There are 3 ways to turn a row about zero (a turn may also mirror it). The second row of each pair is the first, turned, with some noise. The first 21 pairs use one turn. New pairs use 2 turns, one after the other, and a turn may come again.
(in the rows, 128 means zero)
Some pairs, each with its turns in order after it:
[104 115  89 151 129 126]
[139 119 106 137 108 170] | (0)

[185 145 110 137 152 147]
[136 189 115 148 112 140] | (2)

[126  97 172 141 145  88]
[ 73 102 153 150 122 136] | (2)

[162 153  80 124 197 100]
[165 139 140 148  43 107] | (0)

[157 106 122  95  72 102]
[ 95 149 132  71 168 134] | (2)

[155 125 136  65 164 109]
[ 99 132  91 115 113 190] | (2)

[109 142 173 149 140 126]
[ 87 141 154 109 127 111] | (1)

[143 169 130  74 123 126]
[133 154  92 100 160 159] | (1)

[183 122 107  53 118  91]
[196 149 120 122 164 194] | (1)

[107 109 114 133 130 119]
[127 112 139 113 110 117] | (2)

[118 169 132 128 159 170]
[ 74 129  91 128 135 131] | (1)

[133 116  95 131 120 127]
[151 118 117 147 114 129] | (1)

[124  70  98 163 132 146]
[118 156 104 165 124 183] | (0)

[160 179  92 106 127 108]
[164 168 135 112 136 180] | (2)

[ 89 185  80  95 119 134]
[174  50 109 126 116 120] | (0)

[ 93 182 125 131 110 112]
[133  74 126  84 121 128] | (0)

[110 124 124 207 115 118]
[ 84 133 105  95 103 181] | (0)

[207 174 145  77 147 146]
[111 129 101  98 163 222] | (1)

[143 207  49 149 123 132]
[141  70  68 124  57 102] | (0)

[133  91 158 125 120 128]
[ 85 119 120 132 136 114] | (2)

[116  59 116 152 108  72]
[188 130 187 158 104  98] | (1)

New pairs. What belongs after each?
[139 126 113 133 105 118]
[150 119 113 140 115 119] | (0) (0)

[158 110 144 159  93 110]
[134  84 142 161 127 156] | (2) (2)

[123 127  81  69  92 161]
[131 185 108 150  65 145] | (0) (0)

[124 137 129  69 137 158]
[155 160 108  87  97 118] | (2) (2)

[139 141 155 178 180 126]
[137  78 125 126 184 108] | (0) (2)

[123 133 136 108 147 161]
[150 112 110 147 102 133] | (2) (1)

[207 137  75  55 127 126]
[112 132  18 110 156 149] | (2) (1)

[123 113 147 119 140 160]
[137 132 155 104 111 118] | (2) (2)

[130 126 102 118 109 113]
[128 137 120 118 159 141] | (2) (1)

[127 115 171 108  97 125]
[144 124 178 134 105 120] | (0) (0)

[108 103 142 174 176 171]
[ 84  96 133 108 125  63] | (0) (1)

[129 129 158 135 156 128]
[104 127 114 126 124 160] | (2) (0)

[131 116 135  94 148 173]
[ 93 151 143 108 101 157] | (0) (0)

[151 165 117 151 102  90]
[182 147  98 125 149 133] | (0) (1)

[ 86 142 207 148 100 133]
[111  55  76 136  98 149] | (0) (2)

[143  75 180 142 128 122]
[122 161 140 144 116  63] | (2) (1)

[166 110 140 136 159 113]
[166 105 140 135 150 103] | (2) (2)

[160 127  94  49 112 139]
[147 144 156 151  67 185] | (0) (1)

[115 125 185 179  99 146]
[ 98 156 107 152 175  77] | (0) (1)

[123 129 207 123 170 113]
[ 62 166 137 111 166  99] | (1) (1)

[ 77 116 135 156 138 146]
[116  95 178 122 127 135] | (1) (2)

[ 80 102  74 186 147 180]
[109 115 220  96 117  84] | (1) (2)

[124 130  99 115 137  50]
[ 89 110 101 104 104  68] | (1) (0)

[124 146 207 187 144 140]
[115  36 113 121 165 129] | (1) (2)

[ 95 115 168  97 113  73]
[126 132 123 171 146 198] | (1) (2)

[142 142 179 137 122 121]
[ 88 130 139 154 107 109] | (2) (1)

[161  96 117  99 113 121]
[118 149 110 128  92 165] | (0) (1)

[138 121 116 115 136 145]
[117 137 118 117 111 137] | (0) (0)

[179 122 121  90 116 138]
[112  86 116 159 151 154] | (1) (1)

[ 49 133 134 127  87 102]
[178 143 139  66 100  90] | (1) (0)

[ 99 131 134  74 136  85]
[131 128 129 189 170 140] | (2) (0)

[154  76 135 143 122 143]
[124  98 181 136 138 128] | (1) (1)

[139  95 159 116 100 156]
[ 79 115 106 132 100 136] | (1) (2)

[101 184  93 100 121 121]
[ 71 157 125  89 116 117] | (0) (2)

